The rows come from 4 hidden closed curves, with some noise, and rows from the same curve form a group. Each curve winds through 6 dimensions. The rows are also pushed far along 4 directions, which tell nothing about the answers.
Known rows, each followed by its group:
[-22, 33, 0, -5, -12, 10, 5, 6, -11, 11, -9, -9, 12, 7, -14, -17]
V
[-7, -4, 19, 5, 10, -6, 11, -5, 4, -7, -2, -7, 5, 0, -9, -6]
P
[7, 10, 0, 6, 18, 12, 11, -15, -7, -1, -18, 2, -2, -3, 22, -3]
J
[13, -15, 7, 21, 1, 9, 11, -14, 7, -14, 2, 13, -16, 8, 0, -7]
J
[14, -2, 2, 1, -4, 6, 2, 0, -4, 7, 6, -5, -5, -2, 2, -2]
V
[-7, 19, -23, -34, -11, 12, -26, 7, -1, 24, -7, 12, -18, 17, 13, 32]
V
[17, -32, -4, 13, 6, -22, -14, -7, 14, -18, 17, -1, 0, -5, 3, 12]
P
[-22, 7, 15, 20, 16, -23, 6, -6, 2, -17, -5, -32, 30, -15, -15, -20]
P
[-12, 0, -1, -3, -6, -3, 3, 6, -4, -13, -1, 12, 6, -2, -7, -6]
Q
[-5, 15, -3, 7, 10, 8, 5, -1, -5, 8, -7, -4, -11, -5, 4, -12]
J
[-20, 30, -5, 8, 15, 10, 2, -5, -14, 20, -17, -10, -9, 8, -2, -18]
V
[19, -10, 5, 14, 7, -7, 2, -10, 0, -3, 4, -18, 8, -9, 8, -3]
J
[0, -30, 1, -10, -14, -22, -14, 5, 29, -30, 19, 14, 3, 3, -9, 28]
P
[-8, 8, -3, 15, 5, 4, 6, 2, 3, 15, -3, -4, -6, 4, -6, -12]
V
[-3, 0, 1, -1, -10, 23, 16, 12, 0, 10, -9, 16, 4, -11, -1, -5]
J
[-15, 11, -9, -5, 0, -19, -15, 7, 8, 7, 9, -11, 0, 11, -12, 3]
V
[0, -13, 5, 3, -2, 3, 15, -1, 5, -18, -6, 17, 19, -5, 5, 0]
Q
[5, 6, 0, -12, -13, 15, 2, 7, -6, 11, -3, 1, 5, -5, 4, 2]
P
[-11, 18, -8, -18, -33, 44, 12, 16, 2, 10, -20, 32, 6, -2, 5, 5]
P
[-9, 2, 1, -1, -9, 10, 8, 9, 0, 11, -1, 8, -4, 7, -9, -5]
Q
[-9, 6, -6, -8, -22, -5, -21, 0, 3, -12, 2, -15, 21, 1, -10, 10]
P
[4, 16, -17, -21, -8, 6, -20, -2, -15, 9, -2, 3, -5, 9, 9, 11]
Q
[12, -3, -14, -9, -9, 2, -25, 6, -11, 32, 12, -9, -13, 9, -2, 12]
J
[-9, 2, -7, -13, 3, -6, -11, 4, -4, -4, -1, 4, 0, -3, 1, 8]
J
[1, -5, -8, -2, -4, 2, 5, 5, -2, -3, 1, 23, 10, 4, 3, -2]
P
[-2, 8, -2, -14, 18, -16, -17, -4, -2, 15, -4, -25, 10, 1, 9, 18]
P
[-5, -12, 14, 9, -6, -1, 17, 7, 7, -15, -2, 0, 31, -17, -8, -8]
J
[8, -36, 15, 40, 3, 8, 24, -15, 17, -31, -4, 22, -1, -2, -2, -12]
V
[-19, 24, 1, -1, 16, 12, 6, -3, -15, 25, -19, -2, -8, 11, 1, -11]
Q
[-20, -20, 9, -6, -30, -19, 3, 15, 35, -41, 10, 5, 36, -12, -20, 14]
V
[-3, -12, 4, 0, -27, 30, 8, 1, 23, -6, -11, 29, 0, 9, -3, 16]
P
[12, -16, -5, -18, -28, -5, -10, 20, 28, -10, 21, 9, 0, -11, -4, 25]
Q
[-4, 1, -5, 3, 17, -8, 2, -3, -10, 4, -6, 0, 7, -2, 9, -4]
Q
[10, -13, 4, 7, -3, 3, -5, -2, -11, 4, 6, -1, 1, -2, -7, -6]
J
[5, 12, -6, -9, 1, -5, -18, 2, -13, 15, 10, -18, -16, -1, -3, 0]
Q
[7, -4, 3, 10, -6, 14, 10, -6, -6, -23, -1, 19, -14, -6, 1, -14]
J
[3, -2, 2, 8, 10, -14, -8, -16, -3, -10, -1, -15, 17, 6, 4, 1]
J
[-6, 9, -19, -2, 3, -28, -32, 3, 6, 29, 13, -36, 12, 16, -3, 15]
V
[-4, -12, 5, 5, 25, -31, -12, -11, 7, -20, 4, -17, -2, -6, 1, 7]
V
[-1, -8, -16, -20, -34, -35, -39, 26, 32, 20, 36, -33, 17, 10, -20, 34]
V
[-12, -16, 11, -11, -42, -4, 14, 20, 13, -45, 8, 21, 43, -15, -19, 0]
Q
[-15, 24, 8, 36, 52, -8, 1, -38, -30, -3, -30, -37, 14, -3, 9, -32]
P
[-4, 7, -4, 25, 47, 1, 7, -23, -22, 5, -17, 7, -24, 5, 13, -24]
Q
[1, 9, 13, 5, 21, -27, -12, -23, -17, -24, -1, -38, 24, -8, -1, -9]
Q
[-8, 5, 6, -8, -21, 22, 11, 10, 6, 10, -4, 14, -2, 9, -9, 2]
Q
[7, 2, -13, -9, -14, 30, -8, -4, 1, 25, -9, 20, -24, 24, 10, 17]
V
[5, 9, -4, -3, 0, 4, 1, -6, 0, -5, -7, -5, 6, -3, 14, 3]
J
[-18, 21, 1, -9, -20, -2, -5, 8, -3, 9, -1, -17, 33, 10, -17, -4]
P

New rows. What belongs after each?
[14, -6, -11, 3, -3, 11, 5, 8, 8, 20, 11, 23, -25, 12, 1, 1]
V
[-9, -15, 2, 0, -36, -17, -9, 18, 30, -11, 21, -13, 22, -1, -25, 11]
V
[2, 15, -4, 1, -3, 1, -4, -3, -2, -2, 0, -11, 8, -6, 1, -5]
Q
[4, -21, 9, 22, 30, -23, 2, -6, 9, 5, 4, -21, 9, -8, 0, -1]
J
[-12, 27, 4, -32, -27, 24, -3, 6, -32, 19, -13, -1, 10, 13, -5, 0]
Q
[4, -10, 9, 9, 5, -5, 1, 3, 2, -6, 8, -5, -12, -12, -8, -7]
J
[-10, 18, -25, -16, 7, -9, -36, 6, 1, 35, 6, -15, -33, 16, 3, 21]
V
[-5, 2, 7, -34, -25, -15, -18, 16, -12, 2, 14, -24, 16, -5, -14, 15]
Q
[-9, -5, 12, 16, 5, 6, 6, -11, 6, -6, -12, -8, -2, 1, -3, -3]
V
[-18, 10, 16, 13, 3, 12, 10, -12, -4, -8, -20, -11, 6, -1, -6, -12]
V
[-7, -16, 3, 1, -19, 4, -4, 1, 27, -12, 0, 12, 8, 8, -8, 19]
P
[3, 2, 9, 24, 20, 37, 17, -24, -6, 7, -29, 12, -25, 3, 13, -10]
P
[-18, 11, -2, -3, -6, 2, -3, 3, 2, -6, -4, 2, -5, 2, -10, -3]
V
[2, -14, -15, -18, -51, 12, -20, 15, 23, 2, 13, 18, -1, 17, -10, 31]
V
[0, -14, -4, 1, -17, -31, -24, 3, 13, -18, 23, -22, 16, 0, -15, 10]
V
[-4, 5, -5, -13, 21, -19, -21, -2, -10, 8, 0, -19, 2, -6, 6, 11]
J
[-11, 7, -2, 4, -15, 0, -8, 0, -2, -10, 2, -2, 3, 4, -16, -8]
P
[-25, 23, -10, -47, -73, 14, -11, 37, 11, 5, 8, 13, 41, 14, -26, 20]
P
[-10, 44, -3, -18, 24, 28, 6, -12, -35, 28, -33, 2, -13, 8, 21, -8]
V
[14, -19, -4, -3, -11, -9, -16, -1, 11, 5, 18, 5, -13, 19, -6, 18]
P
[14, -35, -17, 23, 14, -33, -25, 0, 32, 18, 25, -15, -21, 11, 2, 22]
V
[18, -6, -14, -10, -32, 31, 8, 20, 13, 26, 8, 32, -16, 9, 3, 11]
V
[0, -12, 9, -14, -38, 2, 22, 23, 18, -35, 13, 31, 30, -14, -14, 0]
V
[-4, 6, 2, -8, 9, 4, 0, -9, -5, -3, -15, 2, 7, 2, 12, 8]
V
[-6, 0, -5, -19, -40, 35, 1, 17, 19, 4, -4, 33, -18, 4, -7, 18]
P
[13, -4, 7, 7, 30, 8, 11, -9, -21, 20, -11, -5, -14, -7, 19, -8]
Q
[9, -25, 4, 4, -16, 12, -2, 2, 29, -4, 7, 16, -21, 3, -5, 20]
P
[-17, 20, 17, 1, 6, 21, 10, -13, -11, 3, -26, -12, 4, 2, 0, -8]
V
[-1, 8, -8, 5, -1, 1, -10, -9, 13, -1, 1, 4, -7, 16, -3, 5]
Q
[-16, 8, -3, -22, -13, 1, -13, 2, 9, -3, -7, 5, 16, 12, -4, 22]
P
[22, -12, 2, 0, 1, 3, -3, -4, 4, 12, 4, -8, -6, -1, 10, 13]
J
[-11, 15, 9, -11, 7, 0, -1, -6, -9, -9, -9, -10, 0, -5, -1, 0]
V
[3, 14, -7, -21, -20, 37, 10, 12, 2, 16, -13, 28, -9, -1, 12, 10]
Q
[8, -6, -3, -5, -11, -3, 3, 6, 12, 7, 6, 1, 21, 4, 2, 9]
V
[-9, -1, -5, 9, -12, 4, -3, 2, 11, 8, -2, -4, 9, 10, -6, 3]
V
[-5, 12, -14, 15, 18, 8, -9, -15, -11, 10, -15, -1, -10, 7, 9, -7]
P
[-12, 21, 9, 0, 13, -1, 8, -14, -7, -14, -18, -14, 18, -4, 8, -8]
J
[28, -28, 4, 22, 8, 8, 16, -6, 6, -4, 9, 19, -23, -5, 7, -7]
V
[0, 13, 6, -23, -14, 19, 7, 8, -11, 13, -11, 0, 11, -6, 5, 6]
Q
[-9, 0, 12, 15, 0, -11, -9, -16, 5, -22, -5, -29, 22, -6, -10, -3]
P
[2, -5, 3, -25, -33, -14, -6, 15, 15, -16, 16, -2, 38, -2, -10, 19]
V
[7, -22, 9, -9, -15, 1, 3, 7, -4, -4, 10, 12, -5, 2, -7, 5]
Q
[-1, 8, 8, -7, -11, -5, -4, -4, -4, -3, 4, -13, 12, 9, -10, -1]
V
[-5, -4, -2, 12, 11, -1, 8, -4, -6, -14, -8, 10, 10, -10, 4, -12]
J
[0, -19, -5, -18, -29, 11, -8, 20, 22, 5, 12, 30, -14, 10, -12, 25]
J
[-17, 3, 6, -1, -2, -1, 2, -2, 2, -23, -6, 5, 2, -3, -7, -4]
V
[-25, 41, 5, 0, -3, 16, 13, 0, -20, 12, -19, -9, 15, 7, -11, -27]
V
[7, -10, -1, 8, -8, 0, -5, -7, 1, -9, 4, 2, -2, 5, -2, 0]
V
[11, -7, -9, -5, -9, 12, -1, -1, -2, 3, -1, 22, 2, 10, 9, 8]
P
[18, -35, 4, 4, 19, -15, -7, -4, 14, 0, 17, 10, -39, 5, 5, 18]
Q
[12, -20, 3, 3, 18, -23, 4, 5, 15, -9, 16, 1, -8, -13, 4, 5]
V
[-3, -12, 8, 19, 2, -11, -3, -14, 6, -15, -1, -14, 11, 4, -7, -3]
V
[-11, 2, 15, -6, -18, 22, 24, 11, -11, -17, -15, 17, 32, -23, -8, -14]
J
[-7, -6, 10, 8, -9, 16, 7, -7, 9, -5, -11, 4, -1, 4, -4, 2]
V
[-2, -17, 27, 11, -7, 27, 39, -4, 13, -28, -16, 30, 2, -11, -2, -9]
V
[-4, 19, 4, 4, -11, 10, 8, -4, -8, -13, -8, -6, 22, -8, -4, -17]
Q
